The rows are grouped in 4 different ways at once. Each group adds its own fixed numbers to the row, and there is some noise. The rows also spread widely along 14 directions, which tell nothing about the answers.
Known rows, each followed by its group in each grouping:
[ 11  -4   0  -5  27 -12  16  22  -9  27  13  -6   3   1  15  -5 -21  -4
 -17   8 -17   0  21   7  25   6  -9  -8   1 -36 -23]
J Kedon j431 G
[ -5 -10   2   4   9 -13  15  -9  -9  13  10  -8  16  -9  15  14  18   7
  -3 -24  14  -1 -38   0 -16 -14 -21  19  33  17  26]
K Lotug j431 M
[ 27 -18  47  14 -22  14   3   7 -10  -6 -12 -22  48  14  -3 -22   8  17
   6 -20  35   6 -15 -13 -27  24 -19  15   8  26 -15]
X veba j115 H
[-18 -14   6 -17  -9  -2  13  -2   5  18   5  -8  27  -7  -5  -9 -12  -5
  -2  20  -8 -37 -13 -12   3 -25  22 -38 -12   7  -1]
V rufil j718 F
[  0  -5  -3 -16  31 -39  13  11  -3  31   9  -4  -3  -9  32   7 -25  -4
 -17   0 -12  11 -34   9  26  -1 -13  11  10 -10  -8]
B nibop j801 S
[ -2  12  -9 -20  20   5 -10  -3   8 -12   7  20   0   8  -4  15  28  13
  -7   9 -19  10  18  -2  12  41   3   7   7 -13   3]
P rufil j115 F
[  5   2   6 -13   7 -13  -2 -21  22  -1  -4  16   7  25   3  17  17   0
   5  -1 -15  15   4  -6  11  43  16 -19   2 -12 -22]
P Kedon j563 M
[ -1  19   2 -17  11  25  -1  -2   4   8 -27  17  26 -14 -34  -8   0  -1
   6  23   8 -16  28 -16 -14  19   3   4   1  14 -24]
V nibop j718 L
[ 14  12   2  -3  10   3  -6   4  14  -4 -13 -11  12  -9   7   3  -2  11
   9   6  15  21   5  23  -4  16 -33  36  12 -18 -21]
K Lotug j801 L
[ 23  12   9   5  18  -6   5  10  -6   7  14  20  10   2  -8 -11   8   7
  -4  14 -12  -9   9  -8   4  39  -1  -4   7  -4 -16]
X veba j36 G
[  8  -1  21  -4 -51  32  -5  -9  11 -15  -5  12  16  -2  13 -20 -16   9
  28  27 -22 -12 -14 -17 -14  17   9 -47 -15  23   5]
B Kedon j563 H
[  1  -2  13  13   9   8  -4  12 -26   4  -1   0  14   7  -8 -15  -2  -2
  -8 -31  29  -2  18   3  -8   3  -9  -3   9  35   9]
J Kedon j36 S
[  3  -1  10   6   6  14  14   0   0   3   5  -6   7 -28  -5  11  14   8
  -9 -17   5  -6  -6 -10 -16  -1   5 -12   4  18  41]
B nibop j563 L
[-29 -19   7  53  -9  -1 -25  11   1 -11   5 -14 -39  -5 -13  13 -19   4
 -11  -1   7 -19 -32 -19  16  44  31  12 -31   7   2]
P nibop j431 H
[  8  -4  21   7 -36  16   8   3  -3   9  14  -2  16   7   4 -16  -3  12
  21  23 -13 -29  -2 -10 -12  -5  -3 -32  -8 -12  -4]
X rufil j801 L
[ -3   8  16  27   5  27 -34  10 -16 -27  10  -2  -2  16 -15 -14  17   8
   8 -29  30  -8  38   8  -1  19 -22  14  13  18   9]
B rufil j563 L
[ -9   5 -17   8 -20  -5  10 -19  23  10 -10  12 -23 -10  11  22 -15  -2
  28  27 -21   8 -29   3 -10  -4  -9  -7  -1 -14   0]
X veba j36 S
[ 13  -2   6   1  12  16   1  -1  -8  17 -18   9   4  21 -15  -5  15 -10
   3  -5  16  11  35 -11  -9  19 -18  11  11 -20 -44]
P veba j36 H
[  1  -1  13 -12   2  32   4 -11   1  11 -13   1  -3  18 -21   4  17   5
   9  -4  -7   2  40 -22  -4  22  -2 -13   6 -25 -10]
K Kedon j718 L
[ -2  -9  14  16  10 -24 -19  18  17 -20  23 -29  21  -1   2  -2   1  12
 -17 -14  13  -8 -31  23  26   7  -5  25   2  11   0]
J Kedon j563 H
[ 25  -8  12   7 -19  11  11   5   6  11  24  -9  -6  17   8 -11   5  13
  14  13 -29  -6  39   4  13  -2 -11 -35   0 -62  -5]
X rufil j36 H
[ -6  -9   4   1  -6  -5   0  -1   5   0  15 -11   5  23  10   6  16   6
   7  -2  -4  -9  -9   9   5  -5 -24   8  14 -25 -14]
J rufil j115 F
[ -1 -20  32 -19 -17  16 -18  20 -13 -23  14 -14  15   6  18 -16  -6  22
 -10  -6  -6   1  -4  -2  13  18   4 -16 -11  23  20]
J rufil j36 F
[  3 -18  12  18 -23   5  12   7  -8  11   4  -7 -19 -11  24  -1 -31   1
   9   0 -10  -4 -22 -14   2  -2  -2 -17  -3  -7   9]
V Lotug j563 H
[-12  -4  -6  -3 -11  43  32   0   0  33 -37 -36  -4 -40 -11  -1 -31   5
  13   9  14 -12   7 -20 -24 -42 -26  13  13   2  19]
K Kedon j563 G
[ 28 -11  24   8  12 -21  24  11   0  24  21 -21  21  -4  22  -1   4   6
 -10 -13   5   0 -32   4  -5  -1 -16  -3  14 -20  -2]
K Kedon j563 L
[ 27   8  -6   5  31 -27  20 -16  10  20  16  14  15  32  21  13  40 -16
  15 -25  -1  19  34  31  -4  -6 -32 -12  34 -56 -29]
V rufil j718 G
[ 12 -15  31 -30 -24   2  22 -28  19  13 -20 -15  31  27  -5   5  25  13
  15   0  -4   0 -13 -19 -12  11  -5 -11  14  -4 -16]
J rufil j36 F
[ 33 -33  41  14 -28   2  -3  28   9  -6  41 -43  40   3  35 -10  22  15
 -12  -3   7   2 -32  29 -13 -16 -29  -4 -10 -57 -26]
X Lotug j36 H
[  2   2  -4  13  -8  29  18   5  -3  15  -6   4   9 -33 -24  -2  -3   8
  -4  23  -1 -25  10 -19 -19  13  14 -13  -8   2  17]
P Lotug j431 M
[ -2   7 -11  10  24  -1  13  -2  16   6  -7 -13   1 -34 -23  16  -4   9
 -10  -4  13  -5  15   3   6   5  14   5   6  -1  21]
V Lotug j563 M
[ -8   7  -8  18 -14   3  -4   2  15  -7   9   8   5 -12  -6  -5 -14   3
   5  30 -15 -21   5   1  10  14  31 -38 -27  -4  -3]
X rufil j801 H
[ 16   6  11  -3  -7   6  -7  25  -1  -6   1   4  44 -30  30  -9 -19   0
 -10  22   8  18 -15  24 -22  12  -8 -10 -24   2 -28]
X nibop j431 S
[-17 -18  -9  -3 -10   6   4   3  18   9  17 -27 -16 -23   7  20  -2  13
  -8  13 -17 -19 -21   4  11 -24   3  -3  -3 -32  21]
V Kedon j36 M
[  5   6  -9  18  -1  27   3  10 -13  -8  22  11  16 -18   9  15  39  -5
 -11  -5  14   0  15  15 -42  -6 -17 -12  -2 -24   0]
X nibop j115 F
[ 13  -2  14  24 -25   2  17 -24  -8   1  18  21  -1  24   1  -3  33   8
  34 -30  -2 -10  -7 -16 -20  -5 -23 -12  40  27  43]
P veba j563 H
[-20  -2 -11   9  20 -13  -6  -5  12 -18  -8  -2  13 -17  13  29  12  -7
  -6 -32  20  26 -40  20 -12   3  -8  27   8  40  22]
J veba j718 G
[-13  -9 -11  20   9  -4 -13  13 -16  -8  18  10  -4   6  25   4   1 -10
  -6 -22   8  11  -2  14   3  -7  -7  -4  -3   8  11]
P veba j115 H
[  0  12  20 -34   4  14 -33   8  -3 -24   0  22  50   9   2 -13  20   8
  -1  12   5   3 -14  -1 -13  30 -22  26  10  34 -27]
X Kedon j718 L
[ 12   5  19  -5  14  31 -14   8  -6 -19  -4   3   5 -10 -16  -2  18  20
 -13 -11   4  11  25  -7  -2  48   6   0  -2  14  21]
B Lotug j36 L
[ 16 -15  26  29 -10  15   9   0 -10   1   0  -6  13  14 -10  -4  26  -1
   3 -28  20  -4  -9 -16 -23  19 -18  11  11   0 -11]
J veba j718 H
[ 10 -14  12 -10  13  23  23  13 -19  30 -15   2   0 -22   0   1 -15  -6
 -19  -3  -2   7  17 -22 -10  14   9 -21 -10 -20  -9]
V Lotug j718 S
[ 11  17 -16  25   6 -21  14 -27  21  13 -18  20  -8  11   3   7 -13 -13
  31   1   0  17  14  10   5  23  -1 -17  10  -6 -14]
B Lotug j801 H

New rows. What belongs after each?
[ -2  21 -21  -5  21  -3  -8  15  19   0  23   2  11 -22  -4   3   7   7
  -9  30 -14 -15  15  27  15 -12 -12  10   4 -27  -8]
X nibop j36 G
[  0  -5 -14  -1  -8  20  -8  18  10 -16   5  -4   0 -40  25  11  -6   5
  -8  12  -2  22 -15  21 -12 -10 -10   5 -16  -7  20]
P veba j36 H
[ 21 -20  36  -3  15  18  16  20 -29  19   5 -19  -2   0   1   5  14  12
 -27 -30   2   7   2 -29  -2  29 -17  13  13 -16   4]
J Kedon j563 L
[  1   0   9  14   2   5   3  -8   2   0 -19 -13 -17   9   2   4 -19  13
  18 -17   4  18  16  -7   9  31  -8   7  14  11  17]
K Kedon j431 G
[ -4 -12   4 -19  22  -4   4  -3  -1  11   7   3  15   4   3   8  24  -5
 -18 -16  -2   6  -2  -3   3  -5   1 -11   8  -1  -4]
B veba j36 H
[  1  -2   4  22  22  16  12  -3 -22  11   7   3   6  -4  -7  10  39  -3
 -10 -35  20  -4  13  -3 -24   1 -25  13  30   2  12]
B Lotug j431 G
[  0  -3  -2  20 -10  27  18  -9   2  14 -12  -2   4 -10 -10   7   6 -11
   4  -2   7  -2  38  -7 -23  -2  19 -49 -19 -26  -9]
K nibop j431 H
[  4  -2  10  -7  14 -22  -9  11  -4   7  25   1  44   2  18 -11  19   0
  -8  -1  16 -17 -40  22 -12 -22 -26  15  17  10 -19]
K Lotug j36 L
[  8   1   3 -35  10 -13  -4   2  -4   7   6  21  37  18  34 -10   0 -11
   6   3 -12  22  -8  10   1  -5 -33   1  20   0 -29]
X Kedon j718 H
[ 31   2   5   7  -2  -1  13   5  -9  13  30  19 -12   9  14  -4  11  10
   7   9 -32   2  18  -1  10  14 -22 -15  19 -42   1]
X Lotug j36 H
[  9   7  -4   7  -5  26  22  -6   5  22 -31   0 -24 -16 -23   1 -32   6
  18  18 -14   6  22 -36   3  30  -4   5   6  -6  10]
X Kedon j718 H
[  9  15  -2  14 -14 -10 -15   0   1 -14  38  31   1  10  39   6  17   0
  22  11 -19   0 -27  21 -12   4 -33  -4  13 -20 -10]
X rufil j563 L
[-12  -8 -12 -23  -2  33  33  -3  -1  35 -13   4   7 -32  -6  17  -5 -12
 -15  29 -21 -14   7 -35 -20 -15  25 -47 -18 -25 -10]
X Kedon j563 M
[-13  -6 -10 -14  -9   5 -14   3   5  -4  -1   9   4  10  26   4  -3  -4
   8  15 -12   9  -6   7   6  -2  -9  -5  -7 -16 -19]
P rufil j115 H
[ -7 -28  11  19  -7   4  11   1   4  17  22 -22  -1  -2  -2  13  25   1
 -12  -3  -4 -26 -31  -9  -7 -16  -9   0   2 -35  -7]
B veba j431 H
[ 18 -17  46 -14 -24  13 -22  27 -14 -16  25   5  40  23  20 -39 -11  14
  -3  16 -20 -10  -7 -13  11  33   1 -27 -15   7 -23]
X Kedon j718 H
[  9  -3 -11 -16  15  17  19  12 -20  38  -6   8 -18  -2  -2 -10 -26  -5
  -2  17 -17   1  44 -19  13   0 -11 -11   6 -30  -8]
P veba j36 M
[ -4   6  -5   8  -2  13  16  -7  -8  32 -21   5 -16  11 -19  -7 -23  -2
  23   8   0 -14  34 -22  -1   0 -10  -3   9  -4   1]
P nibop j115 L
[ 20  -2  11 -26  -5   8 -13   3  -9 -11   4  17  17  16  50   3   7   1
   6  -6  -9  47   2  14 -12  26 -27  -7   8 -11 -21]
X Kedon j36 M
[  9  22 -14   0 -15  18  22  -1  23  22 -33 -10  11 -31 -22 -13 -52  13
  32  49  -7 -14  25   0  -4 -15 -11  -4  -2  -3   9]
X Lotug j115 L
[ -2  -2  16  32  -3   9 -12   7 -23 -13   8   1  -6  17   5 -12  -9  10
  13 -29  13   2  23   3   5  17  -8  -5   9  28  23]
X Lotug j801 G
[ -2  -1 -18  47   3 -14  35 -17 -19  55 -21  14 -44  -2  -5  12 -34 -29
  16   0  13 -14 -11 -33 -18  12  12 -16   4  -9 -22]
V nibop j36 M
[-15  -9  25   6 -33  36 -13   3 -25  -4 -20  11  21  12   1 -18 -12  -6
  10   0  20  -7   7 -21 -27  16  15 -39 -27  31 -27]
X rufil j801 S
[  4 -19   2  40 -26   4  44 -26  -5  43 -10   5 -40   9   9  28  -1 -19
  25 -10  -9   1 -29 -42 -32  -4  -7 -25   7 -33 -11]
X veba j563 H
[-11 -16  -2  -2   5  -3  40   9  -6  39   0 -23  12 -37   1   5 -18   6
 -15  10  -4 -29 -36 -23  -5 -31   6  -6   2   8  24]
X rufil j801 G
[-32 -10  -5 -23  14  -4   4 -21 -12  34 -10  15 -12  16  -2  27  32 -15
  -3 -11   3 -11 -23 -22 -13 -19 -23  25  31  -8 -33]
V nibop j36 S
[  5 -14  29  28 -11   3  -3   3 -10  -4  -1 -15  -2  15   7  -3  -9   5
   7 -36  20   9  -6  -7  -5  20   1 -11  -3  26  25]
P Kedon j563 L
[ 23 -22  13  13  -2   0  40   7  -5  36  18 -13  -5 -13   1   8  10   8
 -12   3 -19 -17  -5 -18  -2  -4  -1 -19   6 -52   0]
V veba j431 H
[ -3 -13   2  18  24 -22   0  29  -5   3  45 -14  27 -29   9   7  20   7
 -42  -6  11 -24 -47  15   4 -14   0  16   0  -6   5]
X Lotug j801 H
[  3   5 -12 -11  11 -30  42 -33   2  48 -11  19   1  26   9   7  -4  -7
  33   0 -18 -10   4 -11   3 -23 -20 -14  46  -6  -4]
V Lotug j115 G
[ -7  -2   1  -2 -18  16   9 -23 -23  27 -10  25 -14  36   1  -9   5 -11
  36  -5  -8 -12  13 -28 -12 -14 -46   5  42   4 -15]
B veba j431 H
[ -2  -9   8  34  -5  -6   9  -1  -3  10  -4  -9 -10  -4  -8   6  -9   0
   5 -17  22  -1 -20  -4 -14   4  -1  -1  -2  16  10]
X veba j36 S
[-30  -9 -11   8   5  -3  -4   0  11   6   3  -8 -14 -29   5  26   0   2
 -12  12  -4 -12 -56   2  -3  -8 -12  29   2  -3   6]
B Lotug j431 S
[ -8  17 -22  11  -2 -12 -28  -4   6 -24  19  26 -21  -2  39  10  -6   3
  21   7 -12  15 -28  30   9  18 -30  24  19   8   9]
B Lotug j801 M
[ -1   0 -11  13  -6  25   8  11  -8   0 -22   2  -3 -43   8   9 -20   3
  -5  12   7   9 -30 -13 -23  15 -11  24  -6  15   8]
J Lotug j115 H
[ 19  15  10  -7  -2   4  -4   4   3   6  29  25  42  17  -5 -36  13  -2
   8  32 -17 -39  24   6   4  -5 -14 -30  12 -18 -40]
B Lotug j563 H
[ 22  20  -5  26   1   4  20 -11   9   8 -14  14  -6 -14 -27  -7 -10   9
  19  12  -2 -12  46 -11   6  37  25 -28   0   1  13]
V rufil j801 H
[  9  19  11  10  -8  -7 -22 -24  17 -27  -5  19 -12  39  -8  -1   4  15
  43  -6  -4  11  16   6  14  58 -18  21  31  19   3]
V Kedon j718 F
[ 27  14   9 -12   6 -11  -1   6  16  -2  -4  -6  13 -10  15  -8 -23  19
  15  11  -3  19   8  26  17   9 -35  24  23  -9  -5]
V Lotug j563 S
[-12  -4   7  17 -29  31 -33  -1  -3 -25  13   7 -23  12  -2  -8   0  14
  18   9 -12 -17   8  -5   6  26   1 -15  -6   2  12]
B Lotug j36 M
[-30  -5   5   5 -32  25 -21 -27   6  -5 -17   7 -45  51  -4  11  -4   9
  40   6 -26 -10  26 -25  19  30   1 -13   5 -19 -19]
V Kedon j115 G
[-11 -17  19 -35  16  -6  17 -22   1  28 -25  -2   5  26 -14  14   3   1
  -1  -4 -10   0  11 -32  14  18  11  -7  15  -7 -24]
V Lotug j431 F
[-14 -19   9  -3  -9   8   3  -3 -14  17  -2  -7 -21  20  16  13   0   6
   6 -11 -10   6 -13 -18   1  -1 -27  11  15 -17  -4]
X Kedon j115 S
[-26  -3 -11 -17  11 -15 -21   4 -10  -8  -8  13   3  12  35  -2 -28 -10
   3  -3  -2  20 -15   6  18  -1  -6   0  -2  27 -14]
K veba j115 H
[  9   1   0  -5   9   0   2  -1   4   4  15  -9   5   0  15  -1   7   9
   8  -9  -4   4  11  17   9 -16 -38  13  33 -13  14]
B Lotug j563 M
[-31 -26   0   1   4  -8 -13  -1  20   2 -15 -36 -37  -1   2  34 -17  12
  -6  -1  -5  14 -37  -9  28  21  -1  43  -6 -18   0]
P veba j431 M
[ -6 -13  17  10   4 -21  -7 -12  -1   1  13  -3  22  35  15   7  32  -9
   3 -33  18  -4 -18  12  -9  -3  -6  -7  16   6 -23]
V Kedon j36 G
[ 17  -8  16  19 -30   6   3   1 -15   2  19  13  -1  24  27 -10   2   0
  20  -2 -16  -3  -7  -2  -7  12 -23 -20  10 -15  -9]
J Kedon j431 H
[-33 -13   3  -8  17   1 -18  -4 -18  -4  -5   5  -8   2   3  25  20   5
 -16 -27  12   6 -32 -21  -2  24  -3  38  16  37  14]
P nibop j431 M
[-16   0 -11  -3  18   4 -10   1  19  -6   5  -2  -2  -6 -18  20  24   1
 -18   6  -8  -6  11   7  16   7   8   2  -6 -25 -12]
J Lotug j36 H
[-18  -9  15  26 -37 -11 -14 -22  21  -7  -3  -5  15  34 -13  -9  -2   3
  34   4   9 -25 -23   1  -1  -3   2  -7   0  26 -11]
P veba j431 H
[ 34 -24  44 -39  -9  64   6  42 -36  11  17  -4  52 -13   8 -35  24  18
 -42  22 -19 -17  20 -35 -20  23  -6 -27 -15 -33 -34]
B Kedon j115 H
[ -3 -17  24  18  18  22  -8  35 -30 -14  19 -28  19 -24 -17  -8  12  20
 -39 -38  29  -7  23  -7   4   6   4   9  -2  27  41]
X nibop j431 H
[-13  -8 -10  25  -6  32  12   0  -4   2  -4   7  -6 -27 -13  26  24  -4
 -14   1   4  -7 -12 -24 -35  12  20 -15 -19  -9   3]
X veba j115 H
[-26 -19   2 -15  10   2   2   3  -6  15   9 -22  13  -8 -15   0   4   6
 -17  -8   8 -30  -3 -11  10 -28  12  -4   9  20  18]
V Kedon j36 M
[  8   6   5 -21  -5  20  11   3  16  -5 -18 -13  29 -34  -8   5   6  17
  -4   4   8  12   4  12 -16  -3 -10   6   2  16  24]
J nibop j36 S
[ -4  -3   8  -7  14 -11   3  -6   8  19  -2   3  -4  14  -3  19   9  -4
  -4   6 -10  -7 -23 -11   7  14 -13  15  12 -27 -36]
J Lotug j563 L
[ 19  -8  36  15 -24  45  15  -6 -30   7  -1  21   6  11  -9  -7  28   9
   5 -10  -8 -17  27 -42 -34  47  17 -47  -1   4   1]
V Kedon j431 G
[-16  -8   4  46   2  37   4   7 -39  16   4  -6 -17  -1 -30  -9  14   0
  -3 -31  35 -33  22 -19 -23 -14 -19   9  19  12  22]
B Lotug j115 S
[-24   1 -30   4  23  14   7  12  -8  11  -4   3 -29 -40 -15  22 -14   4
 -21  15 -13  -6  -4 -23  10   3   5  19  -2   0  26]
X veba j115 H
[ 21  13   2  22 -10  10  21 -26  13  12 -17   3  19  -4 -29   1  27   4
  24  -4  27 -13  12  -5 -36  13  -6  -2  24  11   0]
V Kedon j36 M
[ -4   3   2  20  -6  -1  12 -10 -11  11   1  20   0   1 -12  -3  -1  -3
  15  -7   0 -15 -10 -27 -10   7   2  -7  16  35  24]
X nibop j718 H
[ -4   4   8   3  25   0 -12  34  -8  -3   7 -14  21 -34 -16 -19 -25  10
 -30   7  19 -21  10   5  21  11  18   2 -14  25   2]
V rufil j563 S
[  7   5   7  39  -2 -18  -7  -3 -16  -5  22  12 -27  23  13   1   5   7
  20 -33   3   5   9  16  10  21 -24   3  30   4  25]
V Kedon j431 S
[ -8 -15  13  27 -21  -4  -9   9   3  -8   4 -40   7  -7  14  -7 -21  14
  12 -16  30  -9 -25  19   3 -14 -17  20   7  19  18]
V Kedon j801 M
[  7   2   1   9   8   3  19  -2   9  14  -5 -13 -21  -9 -13  14 -10  16
   8  -4 -14   4  25  -1  16  13 -10   4  13 -20  31]
J Lotug j431 L
[ 27  -5  20  -9 -20   8  26   2  -6  14   5   5  29 -12  15 -12  -9  18
   8  19 -20  -3  -9 -13 -13  14  -5 -26   6  -3  10]
X Lotug j431 M
[ -6  -5   1  -1  10   9   4  -2 -10   7  -9  15 -19  -4  12  11 -15  -6
  -4   2 -12  15  -6 -22  -1  37  13 -16  -9  -5  -1]
K Lotug j718 F
[-10   4   2   8 -32  17 -22 -26  15 -17   0  25 -11  35   9  16  27  -4
  32   3 -11  12  10  10 -19  16  -9 -29  -3 -20 -24]
X Kedon j36 S
[-19 -34  20  28 -24  28  -9  23 -20 -17  27 -25 -10 -18   7   3   5  13
 -21 -23   6 -22 -13 -10  -1  -7  22 -23 -24   6  38]
V veba j801 H
[-30  -9   1 -24  21   7 -22  12 -12  -8   6   2   1  14   7   5  -1   8
 -16  -2 -15   1  10  -8  25   8  -1   8   0   6  -5]
X veba j115 G
[ 22  -7  22  15 -10   3   5  -9  -1   1   4  -2  12  23   9  -8   9   2
  13 -20   3  12  18   1  -4  22 -10 -24  10  -8  -3]
B Kedon j431 H
[ -4  -2 -19  -2 -11  -8  11 -11  14  19 -11  24  -6 -10  34  19 -22 -25
   9  31 -16  15 -41   1 -20  10  14 -34 -24 -13 -27]
P Kedon j36 F
